There are 5 ways to turn a row about zero (a turn may also mirror it). The second row of each pair is the first, turned, with some noise. The first 50 pairs use one turn. New pairs use 3 turns, one after the other, and a turn may come again.
In the rows, zero is written as 128.
Some pairs, each with its turns in order after it:
[120 115 138 111 105  78 120 116 134]
[134 126 124 123 111 155 144 112 174] -> k158

[ 45 146 129 107 165  75 119 185 135]
[156  89 124  26 116 101 112 164 138] -> k895

[ 75  75 165 127 137 130 133 174 102]
[145 174  80 112 130 176 114 179 120] -> k158

[187 158 130 171  97 103 134 125  89]
[ 99 141 136  61  79 113 144 161 119] -> k599

[130 124 116 134 100 111 158 127 146]
[133 140 152 125 123 114 142 142 159] -> k158

[132 157 125 128 161 128 109 105 132]
[104  99 118 154 140 122 126 104 114] -> k158

[132 164 134 114 131 149 124 144 118]
[141 144 151 151 120 104 124 144 133] -> k291

[124 139 139 119  85 143 115 170 167]
[150 169  97 136 135  99 132 109  88] -> k599

[107 108 174 118 163 109 141 134 100]
[111 131 137 109  95 174  89 125 116] -> k971

[131 112 168 149 128 178  59 111 119]
[120 165  82 114 134 151  60 128 155] -> k599

[167 177 106 132 139 124 155  98 121]
[150  69 145 111 132 127 171 116 116] -> k971

[ 90 125  81 132 121 184 138 128 146]
[113 155 146 141 154 122 168 178 159] -> k971

[100 131  66 159 134 194 148 132 144]
[102 103 106 205  93 113 102 140 105] -> k599

[141 137 151 117 111  70 152 118 134]
[109 144 147 124 123 147 130 106 185] -> k158

[161 145 133  89 120 118 149  83 138]
[172 110 155 104  98 112 132 113 151] -> k599

[108 201 177 166 112 170 157 160 114]
[124 170 106 127 164  62  53 124 132] -> k158

[ 98 137 113 158 117  89 153 142  96]
[151 167 136 173 125 136 114 138 154] -> k158

[123 195 145  61 207 203 114 180 143]
[226 116  43 182 132 163 149 179 144] -> k599

[165 139 157 100 137 140 134 132 168]
[ 87 122 178 140 127 126 103 135 130] -> k291

[106 139 118 148 119 127 122 119  61]
[184 145  99 127 136 123 154 149 107] -> k291

[106 106 112 133 119 115  83 113 122]
[127 100  86 134 132 116 154 115 114] -> k291

[ 92 141 129 110  62 174 132 141 169]
[179 141 119 137 135 106 146  90 201] -> k895

[ 81  80 126 113 158 157  92 110 133]
[115 115  96 120 176  78 139  86 126] -> k291

[133 140  66  94 144 132 156  93 168]
[175  99  85 153 122 107 136  95  84] -> k895

[126 136 121 109 157 174 145 144 148]
[116 106 129 114 164 117 117 158 101] -> k158

[116 108 126 128 116 145  90  92 119]
[123 112 111 117 137  97 151 112  89] -> k291

[142 188 111 115 126 129 159 168 114]
[134 138 103 125 100 102  63 116 138] -> k895

[114 162 121 145 135 120 111 155 148]
[136 110 118 142 103 113 122 147 166] -> k291

[182 101 178 120 106 119 167 107 115]
[103 146 159 112 141 178 102 143  74] -> k291

[126  66 138 140  84 155 117  97 146]
[136 132 145 167 167 149 186 128 153] -> k895

[ 98  87 188 159 184 155 146 122 112]
[ 92 123 103 148 187 129 117 145 202] -> k599

[111  93 146 150 134  87 155 126 146]
[117 113 123 124 140 102 157 183 124] -> k895

[164 140 131 111 130 120 125 137 150]
[131  95  98 142 123 118 129 125 121] -> k971

[ 72  90 112 117 160 117 123 125  97]
[129 160 175 134 124 161  91 162 128] -> k971

[120 131 165 123 125 122  63 156 119]
[139 168  90  99 156 164 116 122 115] -> k599

[120 117 119 134 114 170 101 161 162]
[115 164  92 157 130 105 149 152 139] -> k971

[107 156 123 155 161 110 134 158 152]
[138 116 140 100  83  93 120 149 123] -> k895

[ 93 107 157 117 127 100 107 128 159]
[ 76 112  91 131 143 123 126 137 137] -> k291

[ 83  85 161 128 132 194 186  65 100]
[127 141 178 146 231  79 151  98 110] -> k895

[128 147 114 106 115  86 155 113 133]
[121 111  71 126 130 108 124 128 126] -> k895

[137 148 134  91 134  81 197 149 115]
[154  91 157 112 145 101 199 143 125] -> k599

[106 148 136 147 112 134 186 175 163]
[131 164 137 117 180  93 118 167 161] -> k158

[ 66 147  84 158 170 103 146 118 141]
[126 139 180 162 170 188 152 132 116] -> k971

[118 115 117 137 120  86 171 111 108]
[ 98  94 169 115 137 115 154 120 128] -> k599

[ 90 134 146 138 131 186  88 109 142]
[154 184  99 118 123 148 157 153 155] -> k971

[ 89 141 137 108 131 121 137  93 147]
[140 121 127 115 159 169 122 135 158] -> k971

[137 162 156  99 141 181 109  83 115]
[115 172 142 117 140 134 131  55 106] -> k895

[138  88 103 127 138 128 131 121 174]
[120 114 143 117 134 130 185 151 125] -> k158

[125 159 129 123 113 115  70 122 170]
[ 94  83 121 150  92  97 145 143 130] -> k291

[ 94 119 141 140 153 129 124 138 137]
[117 154 128 143 123 163 124 134 125] -> k971

New pairs, each followed by its turns in order:
[145 168 112  92  91 109 154  80  88]
[179 141 107 162 164 168 120  95  86] -> k291 k895 k971

[162 139 114 198  92 134 123 136 175]
[130  98  79  92  64 158 143 144 114] -> k291 k971 k895

[136 137 154 121 101 121 159 177 149]
[119  75 158 151 149 140 151 130 144] -> k971 k291 k971

[164 114 105 129 128 137 122 103 111]
[161 132 107 152 109 106 136 118 132] -> k599 k895 k599

[184 102 120 146 102 157  98  51 120]
[ 72 145 167 135 110 159 142 203 102] -> k971 k599 k291

[138  94 103 161 111 131  82  85  81]
[126 118 133  61 136  69 139 149 103] -> k158 k291 k971

[164 109 125 161  82 178 136 125 108]
[115 122 115 139 113  83 164  87 174] -> k158 k895 k291

[112 126 138 180 182 151 154 148 103]
[138 149 139 141 111 169 168  78 165] -> k971 k895 k599

[157 154 127 153 107 151 129  52 109]
[182 140 183 137 122  72 118 121 120] -> k599 k158 k599

[111 195 136 149 133 144 167 164 163]
[160 182 155  88 152  92 123 143 162] -> k971 k971 k895

[140  84 154  92  96 144  90  78 118]
[121 144  60  73 121 120 108 119  96] -> k971 k291 k291

[128 173 211 170  97 117 113  46 117]
[198 153  95 177 129 163 165 215 111] -> k971 k971 k895

[166 146 126 141 106 132 130 177 108]
[131 108 156 130 133 180 166 117 127] -> k895 k158 k291

[133 109 164  97 171  88 103  98 166]
[ 85 135 164 124 130 133 197 151 153] -> k158 k291 k291

[108 100 105 137 165 169 102 117 189]
[ 71 113 121 172  84 115 128 116  87] -> k971 k291 k291

[111  92 142 168  84 149 178 112 131]
[121  69 153  97 142 136 106 123  77] -> k158 k971 k895

[130 139 134 137 169 175 140 123 177]
[178 132 119 105  93 129 113  80 117] -> k971 k291 k599

[ 58 105  89 137 126 119 177 124 151]
[118 157  84 118 190 154  93 150 156] -> k599 k895 k291

[169 143 123 106 125 149  91 131 103]
[ 94 139 128 137 143 103 171 100 111] -> k895 k895 k895

[158 110 175 172 114  89 175 154 165]
[161 147 107  92  91  71 144 163 171] -> k158 k291 k895

[180 162 123 158 118 169 169  94 141]
[ 89 121 139 145 183 111 130  64 119] -> k895 k895 k599

[119  96 160 127 122  85 114 114 171]
[ 90  95 184 117 132 108 139 128 126] -> k971 k158 k599

[149 121 129 107 134  76  86 154  81]
[ 98 147  80 149 156 140 156 112  80] -> k291 k599 k599

[109 143 125 123 130  98 138 134  72]
[113 122 156 139 105  90 149 158 140] -> k895 k158 k971

[131  95 122 144 112  95 125 110  85]
[122 175 134 119 123 101 156 127 156] -> k971 k895 k291

[144 143 136 114 125 109 156 176 135]
[139  85 161 148 129 128 150 141 126] -> k971 k291 k971

[201 114  94 202 155 146 101 193  99]
[159  94 125 154 178  54 107  42 134] -> k291 k971 k971

[100 145 136 143 147 126 116 143 113]
[132 150 116 142 118 118 138 122 162] -> k291 k291 k971

[148  84 153  89 154 120 108  96 114]
[109 102  70 118 169 123 117 145 126] -> k599 k291 k291

[105 169 109  97 115 113 152 109 101]
[116 115 122 145 116 149 115 193 140] -> k291 k971 k158

[174  96 117  95 153 213 126 123 122]
[ 78 103 139 148 145 205 154  88 133] -> k971 k971 k599

[108 126 146 145 103 100 160  63 146]
[121 191 106 129 158 114 154 116 166] -> k599 k291 k291

[ 90 143  86 131 167 114  66 149 165]
[128 115 120 159 138  53 191 133 138] -> k291 k158 k599

[194 157 100 170 170 127 171  82 131]
[117 106 163 105  80  66  91 177  92] -> k971 k895 k895

[167 103 108 116 127 211 113 155 181]
[152  78  94 189 143 106 171  89 163] -> k291 k158 k895

[111 143 180 161 186 173  98 105 156]
[127 132 208 130 200 125 133 141 138] -> k158 k599 k895

[142 133 176 112 125 145 100 117 135]
[131 117 133 166 122 141 117 170 110] -> k599 k971 k895

[138 122 103 139 165  92 151 152 136]
[138 117 121  81  85 124 109 119 135] -> k599 k158 k895

[149 113 145 134 186 161 158 143 156]
[160  98  97 144 118 132 186 140 149] -> k291 k599 k971

[107 107  83 126 114 106 116 113 145]
[142 106 139 112 147 152 148 165 110] -> k599 k291 k599

[114 159 130 173 152 108 111 151 106]
[127 141 108 126 182 143 100 159 137] -> k599 k971 k158

[ 93 132  95 125 124 110 145 125 176]
[103 119 110 138 173 125 162 154 115] -> k291 k971 k158

[107 165 118 126 120 125 122 157 123]
[116 119 163 120 118 154 144 139 112] -> k599 k895 k895

[133 159 134 121 144 217 138 118  86]
[131 181 141 118 151 207 111 164 126] -> k895 k291 k158

[127 150 127 132 140 138 178  93 160]
[124 125 130  94 145 140  96 125 181] -> k895 k971 k599

[170 120 127  84 164 144  94 174 166]
[ 82 114  93 174 104 161  98  87 142] -> k599 k158 k158

[147 123 191 119 103 128 166 112 144]
[107 165 106  87 140  91  95 111 148] -> k599 k291 k291

[166 111 112  51 126  97 126 108  97]
[134 142 185  96  96 114 148 131 191] -> k895 k291 k599

[ 87 193 121 135 172 194 127 119 127]
[ 39 158 165 132 101 145 121 114 155] -> k158 k971 k895

[ 74 113 108  91 152  89 145 137 134]
[146 114  89 130 154  95  89 163 157] -> k895 k158 k599

[155  85 102 145 109  97 141 146 113]
[108 141  74 123 100 113 124 100 123] -> k895 k895 k971

[111 110 114 120 127 137 107 203 185]
[122 145 140  85  95 205 137 103 141] -> k291 k158 k291

[139 106  71 198 114 115 147 173 150]
[111 114 147 126 208 140 179  80 117] -> k971 k895 k599

